All groups share one centre, and each spreads out both ways along 8 directions, with some noise.
In the rows, zero is written as 128.
Some rows, each with its group after it:
[123 131 141 123 146 170 131  92 109  76  52 122 138 174]	M
[134 109 139 141 164 125  49 145 111  74 121 105  81 127]	W
[143 130 109 141 159 137 125 119  97 112 136 137 116 115]	E
[ 59 106  82 166 195  83 114 103 118  62 165 145 128 129]	W
[170 159 140 123 106 163 145 118 165 160  59 136 131 131]	E
[149  98 148 145 130 138  86 145 127  94 152  95 100 116]	W
[ 27 168 128 125 158 134 134  52  80 115  89 153 109 131]	G
[150 168  90 162 157 155 169 183 184 133 147 161 118  97]	M
[124 144 138 138 147 140 115 102 130  87 104 124 142 131]	B
[151 119 140 177 153 119 123 143 135  77 115 165 122 130]	D
[129 126 163 147 139 142  94 129  91  43  89 133  52 138]	B
[131 126 149 146 157 135  88 109 108 120 105 122 121 122]	G
[185  75 181 187  97 203 102 195 184 136 141  55  71 101]	G
[139 147 155 107 130 143 110 147 102  99 122 120 115 134]	D
[139 102 142 158 154 145  93 133 104  96 120 125 106 117]	G
[130 162 126 131 137 141 135 102 137 118  84 141 126 138]	G
[105 108 147 133 120 135 101 136 174 126 102 111 156 150]	E
[118 117  77 109 147 175 175 151 127 156 100 115 149 161]	B
[137 120 138 144 116 172 152 135 143 127 108 119 116 130]	G
[130 120 137 125 131 152 112 140 132 102 126  99 110 139]	W
[146 195 134 137  99 173 180 116 150 115  90 123  60 128]	E
[127 134 165 127  55  70 127 133 199 169 106 113 106 174]	E
[115 151 109 129 140 161 201  94 105 130  78 194 161 135]	G
[ 58 106 138 145 191 132  56 115  73  43 144 106  91 126]	W
[ 88  64 118 152 123 100 120  44  88 102  61 121 105 190]	M
[130 147 138 151 129 132 130 129 167  54 119 112 109 147]	E
[141 139 120 128 147 124 135 110 120 123 106 139 156 145]	B
[109 109 139 155 130 119 109 122 210 124  94 136 177 138]	E
[ 99 132 124 119 108 148 150 116 163 191  95 128 139 137]	E
[110 120 115 120 129 168 135 136 125 166 111 114 110 132]	B
[ 68  96 108 148 140 145 141  98 111 110 105 115 100 164]	M
[108 151 196  70 152 172  59 109  64  65 111  80 158 140]	M
[142 146  78 128 128 188 169 120 209  75   9 154 112 168]	W
[107 153  88 125 139 128 172  94 144 139  92 150 143 147]	W
[ 62 175 135 112 173 155 126 103  77 134 141 149 136 100]	M
[ 70  95 116 144 142 130 127  76  89 101 102 117 112 160]	M
[101 159 140 163 107  60 145  76 145  80 156 145 122 129]	B
[161 114 143 147 124 159 122 158 158  91  97 105 119 156]	D
[134 148 167 145 124 172  92 131 137  96  92 107  67 115]	D
[139 121 120 134 125 129 128 148 150 122 141 111 123 135]	D
[ 99 151 133 132 106 193 169 139 133  93  61 124  40 157]	B
[125 142 156 132 126 145 102 110 106 175 104 138  79  90]	M
[ 36 133 151 165 184  94  72  50 106  78 180 110 163  97]	B
[149 127 127 184 141 148 132 119 177  55 109 139 113 110]	W
[ 86 145 123 130 115 162 155 113 116 138  90 129  66 137]	B
[103 136 135 146 141 152 125 109 138 127 109 103 121 133]	G
[133 170 120 119 121 140 155 107 136 134 101 134 138 131]	D
[122 135  95 126 126 109 150 113 141 150 143 131 135 125]	D
[ 86 134 109 180 157  77 119 101 125 127 175 153  98  89]	W
[ 26 112 112 200 138 116 177 105 145 122 151 157  77 131]	D
[131 144 127 150 160  85  81 145 123 105 165 119 108 125]	W
[ 52 125 144 139 137 160 116 101 140 113 100 114 122 127]	E
[105 121 151 176 122 200 102 126 234 151  73 118 117  74]	E
[134 122 138 156 131 181 166 134 169 129 112 102 155 144]	G
[ 84 155 124 123 157 177 145 127 119  95 122 120 128 130]	M
[116 102  92 161 149 110 131 136 138 113 157 129 116 117]	M
[154 159 156 151 126 157  95 143 169  54 111 110  77 111]	D
[200 136 130 166 143 119  94 146 202 151 124  63 172 149]	G
[ 74 156 121 106 138 125 131  91  89 142 137 131 121 118]	D
[165 155 142 151 164 186 104 112 150 103  59 132 138 114]	B

New rows. What belongs after each?
[176 171 149 127  98 120 136 103 172 180  98 127 154 120]	B
[ 87 162 143 131 109 135 122 107 138 147 144 123  92  96]	M
[128 113 158 123 114 151 121 167 108 115 125 106 101 155]	D
[112 124 127 147 182 190  80 105 135 148 104 100 151  91]	B
[122 137 102 170 158 129 142 115 156  97 134 145 123 108]	E
[135 103 136 150 140 112 124 171 119  87 157 127 127 148]	D
[ 80 116 149  99 110 174 115 134  75 134 110  88  63 152]	B
[ 89 111 117 141 112 149 134 136 183 176 137 106 128 108]	E
[100 143 130 140 146 186 134 110 109 104 111 116  90 110]	E
[133 142 139 151 114 129 124 129 167 109 110 120 103 133]	E
[114 121 156 150 127 112  36 132 120 127 148  80  33  95]	G
[ 28  80 135 192 112 188 179 122 149 133  91  93  76 185]	D
[149 125 139  89 155 200 105 134  34 110 106  90 104 137]	E
[130 113 215 139 102 108  67 200  42 140 166 156  20  89]	D
[143 154 139  76 120 163 141 111  37 146  81 110 109 165]	E
[112 135 142 115 106  49 130 102 108 124 121 138 128 189]	E
[131 131 151  94 105 119 135 124  87 113 109 117 126 174]	B
[ 73  82  86 162 150  95 159  41  93 123  69 159 127 178]	M
[139 104 167 139 135 140  88 157 101  93 128 113  99 140]	D
[167 125 168 117 133 153  99 178 124  49 123 103 130 158]	D
[ 76 113 121 152 176 142 136  71  87  73 124 150 152 123]	W
[146 130 102 146 159 138  96  97 168  80 112  98 129 120]	D
[103  91 159 155 116 165 142 103 102 115 160 103 132  99]	W
[141 155 130 151  86 190 204 102 197 124  71 139 123 127]	W
[103 149 112 136 138 134 142  84 156 189 129 128 160  98]	B
[152 166 121 140 126 157 153 116 152 132  94 134 112 126]	E
[108 138 148 141 106 112 106 124 167 113 171  76 114 122]	B
[ 56 149 114  82 144  96  89  77  58 168 117 114 104 143]	G
[115  91 127 122 136 154 113 139 178 162 104 110 195 133]	E
[ 91 150 140 163 113 117 121  85 174 171 151 113 108  84]	B
[130 141 122 111 130 132 112 113 113 147 120 118 119 119]	D
[109  62 139 147 153 153  52 149 106  49 138  79  77 118]	W
[ 43 106  67 160 147 126 187  84 148 118 146 150 129 120]	W
[103 106 114 172 178 112  82 120 133  95 167 113 123  99]	B
[171  72  85 147 129 157 144 148 190 119 106  68 177 197]	D
[103 112 135 106 103 108 114 141 125 143 141  86 122 169]	E
[ 76 123 101 169 126  64 138 114 151 126 180 139  95 125]	E
[ 95 141 175 127 128 105  80 142  48 139 170 154  48  75]	D
[113 100 139 151 135 129 117 154 114 114 142 118 104 142]	D
[ 69 130  69 141 149 106 156  70 136 165 141 133 138 116]	D
[174 145 162 126 119 139  93 142 119 147 113 110 107 124]	W
[130 146 138 132 136 147 101 105 127 109 108 116  96 107]	D
[ 33 114 146 198 172  91 110 106  74  84 167 179  61  88]	D
[138 123 114 154 117 120 106 128 164 149 147 103  78  99]	D
[122 122 107 170 111 159 157 126 205  96 111 124  87 113]	W
[107 138  94 162 141  98 143  97 150 140 144 149 112 100]	D
[ 55 123  71 176 127  96 164  98 172 143 158 150  79  98]	W
[150 142 155 129 148 175 104 113  99  97  79 123 103 124]	E
[ 97 106 126 162 165 141 130  45  87  74  21 163 117 175]	M
[161 138 140 123 113 159 132 152 135  95  81 120 100 155]	B
[109  91 127 140 113 108 114  80 104 152  96 120  93 143]	M
[ 71 112 159 140 151 164 109 105  84  75 149  90 120 124]	W
[ 82 152 124 178 136 174 135 109 181  90 118 123  71  94]	E
[141 138 156 111 129 153 108 115 122  86  99 100 137 150]	M
[162  76  79 101 120 124 137 186 123 211 162  97 133 145]	B
[132 153 140 115 104 157 131 108 152 208 106 104 138 118]	B
[163 169 135 140 141 195 136 119 117  83  83 130  71 107]	E
[ 89 125 152 155 122 156 117 104 211 141  65 136 170 131]	E
[162 119 180 140 131 185  81 170 135  42  87  81  93 155]	D
[100 136 136 148 152  99 101 107  82 123 151 162  93  91]	D
[206 146 119  71 115 146 122 133 136 163  90 104 165 142]	D
[152 192  93 190 145 125 179 100 108 100 147 168   8  67]	E
[139 122 119 134 168 163 117 122 100 113 110 132 139 118]	E
[ 83  77 150 128 145 137  75 130 162 130 103 109 185 141]	E
[105 113 126 136 107  81 115 153 120  82 189  80  73 164]	E
[163 122 143 110 110 124 112 120 120 141 104 112 133 140]	M
[ 98 133 107 138 163 126 139 106 147 137 141  87 193 172]	G
[126  91  85 178 175 117 113  77 139 120 106 138 140 129]	D
[130 154 107 115 105 111 125 132 160 150 176  96  97  98]	D
[128 147 154 122 105 185 137 125 174 135  63 112 131 148]	E
[138 122 109 154 115 131 143 134 171 122 133 120 106 121]	W
[ 72 121  69 191 147 117 185 108 152 158 137 165  76 116]	M
[149  92  93 127 147 111 132 154  74 132 120 159  90 146]	B
[159 123 156 110 155 184  50 149 132  13 106  50 129 149]	D
[ 79 111 142 174 162 126  86 111 147  61 123 128 112 116]	E
[137 148 144 127 107 173 125 126 165 149  98  97 117 126]	B
[111 117 145 116 132 172  87 129 131 149 131  71 129 113]	B
[ 67 149 183 118 106 111  95 149  53 152 173 147  34  82]	D
[110 124  74 195 134  99 181 116 187 133 135 162  93 118]	M
[136 135 155 172 134 134 115 103 129 114 116 146  97  88]	W
[111 168 155 116 121  89 147 144  80 139 165 186 103 103]	D
[146 110 143 155 111 155 158 180 170  74 118 102 127 184]	D
[177 106 151 143 106 157 106 137 137 131 105 114  98 108]	W
[ 86 104 116 143 150 117 123  89 103 107 116 132 120 143]	M
[155 139 135 108 140 137  99 126 102 149  70 137 118 140]	W
[119 134 146 142 165 171  92 114  69 129  72 154  85 106]	M
[116 120 133 147 130 102 120 120 108  87 135 136  87 141]	B
[115 108 175 155 115 166 107 129 126  89 153  79  90 110]	W
[ 78  85 112 193 154 129 122 106 136 120 121 127 102 130]	D
[108 124 125 130 129 172 125 139 129 136 108 104  76 130]	B
